All groups share one centre, and each spreads out both ways along 14 directions, with some noise.
Some rows, each with its group after it:
[ -4  22 -17   8  -9  -6   2  -6  11 -17 -14  -1  -2  13   6  -7 -10  -4
   1] => Z_561
[  1   4   1 -11  -6   5  10   7   3  20  -5 -10  -3  -8   1 -11  -2   5
   3] => Z_523
[ -4  15  15  -4  -8  16   1  13  -6  -7 -11  10  19  22  23   9   4  -1
  -9] => Z_403
[ 17   4   4  -3   0  -3   3   8  -6 -10 -11  -8   7   9  12   9  -1   4
 -11] => Z_523
[ 12  -6  11  -4  -1  -9   1   9   0  -4 -17  -3  16  -1   1   7  -7  17
  -6] => Z_523
[ 15   4   2   7  12  -8   5  -3  18 -19  -9 -12   4 -11 -19  -9   0   8
  16] => Z_630
[ 12  14   2  18   3 -14   2  -1   4   4  -4  -4 -27 -11   4   6   3   0
   9] => Z_523
[-24   7   9   4 -11  11  -6  -1  16  14 -13   5  -2 -12  13  -1 -10   2
  12] => Z_78
[  0   2  -1  -1   1   5  12  -4  22 -10   5  -1   3  -2   4  -1  15   0
 -12] => Z_561
[  9  15  -8  -5  -2   4   3   5 -12  -5   0   5   6   5  13   2   0   2
 -16] => Z_523
[  3  16   3  -3  -3  -2  20   0   4 -17  16  -2  14  25 -12  14  17   3
  -4] => Z_403
[ -2   3  20   8   9  -2 -17  -7 -14   8  -7   2 -13   6   3  -3  -6  -6
  -2] => Z_561
[ -1  12  22   4   5   7   5  -7 -14  20  -4 -10 -25   4  -2   4  10 -22
   0] => Z_403
[  3  -9  -5  13 -11  11   0  -1  -2 -12  -4   5  11  21   3   9  -4   6
 -10] => Z_630
[ -6  19  -1   2  -4  13  -5  -8   4  14   1   3   3  -6   2  -4 -10   2
  -3] => Z_78
[ -3  23  -4  15  -8  21  -6  -6  11   2   3  23  10 -14  -8 -18   7   6
 -14] => Z_523
[-18  20  -7  -6   5   9  -3  -7 -11  10   4  14  18  10  11  22 -13 -17
  13] => Z_630
[-14  21   0 -10 -12   2   0   2 -14  10 -12  -4   4   2   6   9 -20   3
  15] => Z_78
[ 13  -6  -5   3  14   9 -11 -11  14  -3  12  -1  33  14 -10   1  -6  -1
 -11] => Z_78
[ 29 -13  10  -1  10  -6   9   8  21   1  -5 -27   6   8  12  17  -1  -6
  -4] => Z_630
[-11 -25  31  -1  15  14 -21  -8 -21   9  -4  -8 -10  -5  14   4  10   9
   3] => Z_630
[-14  -6  12  -7  10  -4   6   1  -1   2 -21  -6 -24 -15   9 -14   1   6
  13] => Z_523
[-14  -4  13  -6  -2  -3  -8  -2  23   6 -14  10  23 -14   0  -7 -21  16
  -8] => Z_403
[ -9  23   1  -5  -4  19  -4   1 -10   1  -4  11   2   5  -1 -15  -6 -12
  -9] => Z_78
[15  7  1  6 -5 -2  8  6  1  1 -3 -6 -3 16 -8 -2  5 -9 -1] => Z_630
[  5  -4   2 -14  -9  19   3  12   4  24  11  -7  23  -6  -3   3   1  -2
   2] => Z_561
[  7   1  10   9  15  16 -10  -5 -23  12   1   1 -12   4   7   3   7  -2
  -1] => Z_523
[ -8  -5   8 -15  -6   5  10  14   4  -6  -1   3   6  -3   7  -2  14  -3
  -8] => Z_561
[ -2   0 -17   0 -19  15   4  10  -7 -14   3  -6   1   7  -4 -16  17  10
   8] => Z_630
[  1  17  -5   3  -1  22   9  -7  -1  16  16  11  -5 -14   7  -3  21   2
 -18] => Z_78
[ -3 -10   1   5   9  25  12  -3 -19   0   6   8  -2  19   5   4  13   0
   3] => Z_561
[-17   7  -1  -8 -17 -17   1  -1  10   1 -10   1   2  -8  -5  -2  -9  -4
  -9] => Z_403
[-12   1  13  -8   9 -14   3  -7  -6 -15  -3   1  -5  20 -13   0  -1  -8
   2] => Z_561
[ -3  17 -14  -4   4   0   2  -4 -11 -12  -9   3  19   5  11  12  -8  -2
   9] => Z_523
[ -5  14  14 -16   8  -1  13   3  10  -4  -5  -1   0 -22 -10 -11   8   4
  -1] => Z_630
[ 19   1  19   7   2  25   2  29  -1  -9  16  20  -5  -1   3   9  18 -21
   3] => Z_523
[ -4   3   6  -6  -3 -17   5  10   9   3 -18  11  24 -14  -3   7  -4   8
  -2] => Z_403
[  1 -11  12 -11  10   9 -13   5   3  16   3   1  -6  -5  -4 -15 -25  -5
  -2] => Z_523
[ 11  30 -16   8  -1  19  12  -9   6  -1  33  -6 -11  20   5  -5   5  15
   5] => Z_403
[  3 -10   1  -5 -17 -13   4  17   6  -6  -5  -3   1  13   5  -8   5  -2
  -3] => Z_78
[ -7 -18  16   1   1  -2   0   8  -4  18   0   4  -1 -22  10  22   9  13
   9] => Z_561
[ -7   8  -8   0  -3 -21  -9  -7 -11   1  -4   8  11   0 -18   5 -13  -2
   4] => Z_403
[ 10  -3  -3   4   0  12   7  -4  14 -14   8 -22 -24   1   1 -10   9  -4
  -1] => Z_403
[-11   6  -7  11 -23  -4 -12  -4   9  -4  -8  -1  30  18 -11  -1  -3   5
   8] => Z_523
[-10  -4   9   6 -10  15   2   2  15   6  -7   8  -4  -2  -3 -14   0   0
  -9] => Z_630
[ -1   6  -5  -8   1 -13  -6   1   0 -12  -6   4 -11  -2   0 -21  -8   0
  -8] => Z_561
[-10  -6   7   6  -8 -17  -8   2  -4  -2  18  13   3  12  -5  28   0  -6
   0] => Z_523
[ 14   6 -15 -17  12  -1  14   9  -1   3  -2  14  37   1  12   1   1   8
 -14] => Z_78
[ -7 -14   8   9  -7  -8   6   2  14 -19  -5 -13  -1   4 -10   9  13   4
  22] => Z_630
[-20   3   0  -2 -16 -21   2  -6   7   1  12  -6  14  26  -6  23  -8  -2
  13] => Z_403
[  6  -2  16  -5   7   1   8   5  -3 -11  -9  -6  23  12 -19   1   4   2
   7] => Z_523
[  8  -8  11  -5  11  12   9   0  -1   2   2 -20   3   7   8  16  12  -4
   7] => Z_630
[  0  -6  -5   4  -1  -4  -2  -4  19  13   2  -9 -11 -15   8  -3  -6   6
   4] => Z_561
[  3  28 -14   1   3  -4   8   6 -11  -2  -4  19   3   7   9  -4   8 -14
  -2] => Z_78
[ 12  22   8   4  18  -4  15   1   2 -14 -14   9  -1 -16 -17 -15  -1  12
  11] => Z_403
[ -2  10   2 -10  -6   8   5   9  -4  11 -10  -4  -3  -3   5  -7  -5  -5
   7] => Z_523
[ -7  -1  17   1   4  -7  -4  -4   0   1  -4   1 -18  -6  -6  -6  -2  -5
  -1] => Z_78
[  0   5 -25  -3   5   2   2 -10  12  -9  -8   3  -5 -12  16 -15 -17  13
  -7] => Z_561
[ -9   5  19   4  10   4  12  -2  10  26 -11  17   2 -14  22   8  21   6
  -9] => Z_78
[-12  19  -4   0 -19 -21   0  -2  -3   8  -7  14  -5 -11  -6  -8  -6   7
 -17] => Z_403
[  7  16 -12  17   2  14  -5 -11   7 -12   4   8   3   1   6  -6  13   2
 -15] => Z_523
[ -3   7   3   1  11   5  -7 -11  16   5   1  12  32   7 -22 -12  -9  -1
  -2] => Z_78
[  2 -16 -23  -8  -8  10   0   7   9 -21   4  -4  22   0  -1  -7  -3  13
   8] => Z_630
[ -6 -14 -12   8   8  14  -5   4 -21  -1  -8  18 -10  -9   4  -7 -15  10
  23] => Z_630
[-24  -8  16   5  17 -11  -8 -11   8 -14   3   9   2  -5 -15   8   4  -5
  19] => Z_561
[  5  27  -4  -6   4 -18 -20   0 -23  -5  -4  12  19  -5   0   9 -20   4
  -8] => Z_561
[  1  12  11 -11   7  14  15  11 -16   6  -7  -6   8  13 -12   1   2 -14
  31] => Z_78
[ -7 -13  13 -10  -7   4   0   2   6   6   1 -12 -15 -13  -2  -8  -7   8
  -3] => Z_78
[ -7   0   1 -19   8  22  19  13  -3  -9   2  16  12 -17   8  -5  14   9
 -14] => Z_403
[-13 -13 -16 -18 -15  -6  16   6   6 -15  13   5  10 -10   3   8  13   9
 -11] => Z_403
[ -2 -12  20  -1   1   1 -10  10 -12  22   3   4 -16  -2  12   9  -6  -1
  -4] => Z_523
[ 12  19   6   1  -3  11   4  15 -16 -11   1  16   5  21   5 -16   6  18
  -5] => Z_403
[  3   8  -6   5  14   1  -3  -7 -19  13   8  25  -4 -18   6  -2   8  16
 -18] => Z_78
[  7 -15  -7 -12   5   6   5   1   7  14   8 -11  -7  -8  12 -12  -5   8
 -11] => Z_561
[-34   1   2  -9   4  -2   3 -17 -10  -1   8  -3   8   3 -23  13  -9  -3
  34] => Z_630
[ -8  16  -6 -12   1  -9   3  -4 -11 -11  -7   2  18  12  -6  11 -19  -1
   5] => Z_630
[ -7   4  -1   1  -9   8  15  17   9 -32  -7  -5  -3  -4   3  10  18 -13
  30] => Z_78
[ 2 13 -5  7  5  8  5  2  2 10 -4 13 19  3  6  1 11 -1  8] => Z_78
[  5   4   1 -20  14  -4  -5   0  -7  -5   8 -14  -8  19   3 -11  -3 -26
  -1] => Z_561
[  3  23 -10   3  -8  20   5   0  -4   6  -3  -5  -1   6  12   0  -1  -9
   6] => Z_630
[-25   0   1  18   4  14 -10 -14  -5  -6 -13  19 -11  12   2 -11 -10  -2
  13] => Z_561
[ -7  11   9   1  -8   4   0  -1   1  -8 -10 -10   2  12 -11  -3   1  -7
  13] => Z_630
[  5  -3 -14 -21  -5 -20  12  15 -23   9  -1  14   5 -20   2  -1   0  15
 -16] => Z_403
[ -9   5   8  -8   6   1   7 -15  25  12   5 -18   0  -2  -4  13 -11  -4
   6] => Z_403
[ -5  -1   0  -4  -7  15  36  -7  10  13 -18   2   4  -6  -7  -6 -15  26
 -13] => Z_561

New rows, each followed by its group:
[ -7   5  17 -21   8  23  15   1   6  -1  -3 -20   3 -11  -5 -11  14  -3
   8] => Z_630
[  7   1  -3 -10   5  12   1  -1 -21  13  16  -8   4   5  -7   3  -4   4
   6] => Z_78
[ -3  -2  13  -4  -6   6   3   6 -19   9   3   1  -7   2   9   6   9   9
 -13] => Z_78
[ 10  10  -3  25  11 -14  -6   4 -14   6  -6  26  22 -13  -5  18  12   9
  22] => Z_403
[ -7  20   0  -5  -1   8 -14  -7  -9  -1   0  -9  16  17  -1   2  -9 -12
  11] => Z_630
[ -1 -14   7  -1  -3   2  -1  19  20 -17 -15   9  13   4   3  -8  -6  -5
   3] => Z_630
[ -3  22  10  -1  -8  11 -10   0   9  11   5  -2   0   0  -8 -22  11 -10
  -9] => Z_630
[ -5  12  -6   5  -9  12   8   0   2   0   3   7  12  -4   1  11  23 -15
   1] => Z_403
[  1  26 -10   6  -8   3 -10  -8   3 -13 -10  -3  15  -2  13   6  -2   7
  -2] => Z_630
[ -4 -18  17  -7   6  20   2   0   3  -6 -11 -10  12   1  25  18   7   7
  -9] => Z_630
[  7  25   3  -3 -11 -21   1   2  -1   5  12 -12  -8  10 -27 -15  12 -11
   6] => Z_630
[ -8  25   5 -14  -1   4   8  11   7  12 -26   9  16   6  13 -11  -9 -14
  -2] => Z_78
[ -6 -17   2 -20 -19  -8  12   6   5  -1   3 -12   5   0   4  -1   5  18
 -26] => Z_630
[ 15   9 -14  -4   9  -5  10  11  26   9   2  13  12 -13  10   4 -12 -13
   0] => Z_630
[ -5   9   1   4  -6  14 -20   1  -3   5 -17  12  21   1   8  -8 -13  -8
 -10] => Z_403
[ -8   9  -9   2  -1  -2   3   7  25 -10  -2  18   8 -22  -6 -13   2   1
  10] => Z_630
[  0 -21  14   1   5 -18 -13  -2  11  -4 -14   4  11  -1  -3  -5 -14  17
 -12] => Z_78
[  7  13 -13  -5   5  -4 -19   4  -6  -1 -13   4  17   5  11  -2 -36  -6
   7] => Z_630
[ -3   8  -8   5 -10   1   8   8  16  -1  -2   4  -5  -6  -7 -12   3  -4
  14] => Z_630
[ 13  -3  -6 -14 -10 -31   2  15  -4   5  24   6   1  12 -26 -17   7  -3
 -13] => Z_630
[  6  22   2  -1   2  -6   5   6  -7   9  -9   3  -2  13   0 -10  -2 -14
   2] => Z_78
[  5  -6  19 -15  22   1  -3   0  -9 -12  -4  -4  -3   9   5  -8  -1  -9
 -14] => Z_561
[ -6   2   3   6  -4   8 -14   0   1 -20 -17  12  13   0   2  -7  -1  -3
 -11] => Z_403
[-20 -12  13   5  -9  -2  -5   2 -10   8  -9   8   0  -3  14  10  13  11
   5] => Z_523
[  3 -10   0   6  -4  12  10   5   7  -3  -4  -1   7  -1  -5  -5   5  10
   9] => Z_561
[ -3   3  -1  22   0   5  -9 -14  16 -17  15  18   2  -5 -10  -5  22   1
 -19] => Z_78
[ -8  17  19  -8   5  11  -4  -9  -6   5   2 -17  -1  -3  -7  -5  15  -1
   1] => Z_630
[  3  -2  13  11  -1 -10  -1   5   8  -8 -14   3  -6   3  -7  -5  -1   2
   2] => Z_630
[ 20  11  -2   1   0  -4  -7 -12 -11 -11  -6 -23   4   5  -5  -4  -3  19
 -20] => Z_630
[  2   0  -8   1   4  -5 -12  -5  -1   9  -7   4   6 -17   7   1 -18   7
  -4] => Z_403
[  2   5  -3  -3  15   7  12   2  -7   2 -11  10  14 -29  -6   5  14 -11
   4] => Z_403
[  8   5  26  15  -9  -4 -10   9   4  -7 -12   8   9  -4 -20  -8  12   6
  -6] => Z_561
[ -6  18  14  12  -6   0 -28 -17  15  16   4  -2   1   2 -10 -15  -6  -1
 -14] => Z_630
[ 14  11 -11  -5   2   0  11   8 -14   7  10   3   6   4  15  10   4  10
   4] => Z_403
[ -5   2   5 -11   2 -10  -4 -10 -12  22   3   4  12  -1  -4   9 -12   0
 -21] => Z_403
[ 23  23  17   1   6  17  -8  -3   1  21  -2 -25   3  18  16   6   0 -19
 -15] => Z_630
[  3  -4  -5   5   6 -13   3  17   7  -5 -20  20  20   1   7 -11   9   6
  16] => Z_78
[  8   2 -11  -5  13 -19   6  -1  -3 -14   8  18  14   4   5   6  12  -3
 -25] => Z_78
[  2   0  14   4   3   7   3  20   4   6  -3  14 -14  -3   5 -13  17 -17
  11] => Z_630
[ 11   8   8   7   2  -4   2  10  -6  13 -10  -8 -15   2  11   0  -5   1
  21] => Z_403
[ 9  4 -4 -1  5 11  0 -2 -9 -8 13 -4 -4  3 -8 -2  8 -5 -2] => Z_78
[ -9   3  11  -4 -12  26   2  -4  -6   0   4 -15  -4   2  -5 -13  25   6
  -6] => Z_630
[ 6  3 -8  3  6 -3 -1  5 -7 15 12  9 -6 -6 11  9  3 -3  4] => Z_630
[ -4  -8   6   9  -4  -6 -15   2   2  -6  15  13  -2  11   5  14  -6  -8
  -5] => Z_523
[  3   1   5   1   2  -3  -4 -13 -20   0  15 -16 -17  -6 -24   6 -13  12
  13] => Z_78
[ -7   2   0  11  13  -8 -11 -25   3  -5   7   1  -8   5   8  19  -1  -2
  -9] => Z_523
[-15  -9   7   3   5   7 -12 -11  -1 -10  -1  -1   8   8   3  14  -3  -8
  -1] => Z_403
[  2 -23   3  -2   4 -12  -8   2  18  -3  14  11   1 -20 -14  -8  -8  18
 -11] => Z_523
[ 12   9  -1  -5  -2  -4  21  12  23  14  12   4  -6 -11 -10 -14  14  -9
  -7] => Z_630
[-14 -10  -3 -20   3  -9   4  -7  -1   7   1   0  -3  -2   8  -3 -20  12
 -13] => Z_561
[ -5  10  -8   2   0 -13  12  -9 -13 -25 -17   1  -2 -15  -1  11  -3  29
   0] => Z_630
[-10  -5   2   2   0  -7  -4   4  18 -15  -7   4 -18 -15  16 -15   9   0
  -1] => Z_561
[ -8  -4  -1  -6  -7  -4  11  -1  -4  -3   2  11  -1  -9  -8  -6   4  18
 -14] => Z_630
[ 10 -17   6   2   7   7  -4  -3  -5 -24   9   4   9  -6 -15  -5   9  22
 -17] => Z_78
[-18  -2   4 -10 -10   0   0   0   5   4  -7   1  13  -1   6   3  -7   6
  -2] => Z_523
[  9 -15 -10  -1  17  -5 -15   6  -5  -5  19   0   8 -19   6  12  10  -1
  21] => Z_561
[  3  -6  17  -3  -5  -5   0   6  -1   8 -13  -8   3   6 -16  -6 -16   3
   6] => Z_561
[ -2  11 -17   8   5  14  -6 -11  11  -2  -1   8  22 -15 -11   1  -1 -13
   6] => Z_403
[ -1   5  -3  -4 -12  -4   1   5  -4  -8  -7   6  17   4  -3   4   7  -6
 -19] => Z_403
[ -2  13   4   0 -12  17   6  12   7   1 -16   3  11   0   2 -12   4   3
   9] => Z_78
[  9   2   0   5  -8   1   3   8   0 -13  -2   2  13  11 -14  -6  18 -11
  -2] => Z_403
[-11  14   4  11   4  37  -8 -11  -5   0   5   5  -3 -20   3 -13  30   8
   3] => Z_630
[  1 -16   7   6   2 -13  -8  -6  19 -26  -8 -10  26  17 -16   7  -2   5
   8] => Z_523
[  2  -9  -7 -26  -1  26   2   1 -10  -4  23 -26   3   7  -7   7 -11 -11
   9] => Z_78
[ 11   6  10  -9  -5  22   2   3 -10 -29   1 -25  -3  19  -4   9  -1 -16
  -6] => Z_78
[-16  -8  10   7 -10   2   1   4  15 -13  -3  -8 -12  -3   6  10   9  -7
  19] => Z_78
[ 11  -3  12  14  -3   6   4  13  19 -12 -19 -14   6   9   2  -2  13  -3
  24] => Z_78
[  0   5  -5  -1 -13   7  12  -5  -3   8  11  -8   3  18  -7   6   5  -3
  -6] => Z_630
[-13  -3  -5  -7  -9   9  -1   2  -4   1   5  11   6  -4  -8  -7  10 -10
  -4] => Z_403
[-12  11   4 -19  -6  -9   6  -2  -1  11   1  -6   1  -7   0   1  -4   8
 -14] => Z_630
[ -3   6  -3 -13  -4  -6 -26   0  -4  26  11   5  10   5   9  -7 -23  -8
 -12] => Z_630
[  9  -8 -14   4 -15   7   1  11  13   6   3   4   9  18  -3  -9 -14  -8
  -4] => Z_630
[  2 -24   9  12   8  -8  -6  -8  -3   9  -8   9 -15  -5  -6  -4 -22  18
  -7] => Z_630
[ -4   4 -10   3   1  21  19 -12  26   7   9  -8  -6  -2  10   1  13  -5
   4] => Z_561
[  2  10  -8   6  13 -16   7 -11  -8 -22  -9  -1 -15   8   9   7  -2   1
   5] => Z_561
[ -5  12  -9  -9   4  10   6   0   6   0 -11  10  26   5  18  19 -28  -8
   0] => Z_630
[ -8  -7  10 -19  -7  14 -11  -1 -17  13  10  -6  -4   3  -6 -11 -19   7
 -16] => Z_78
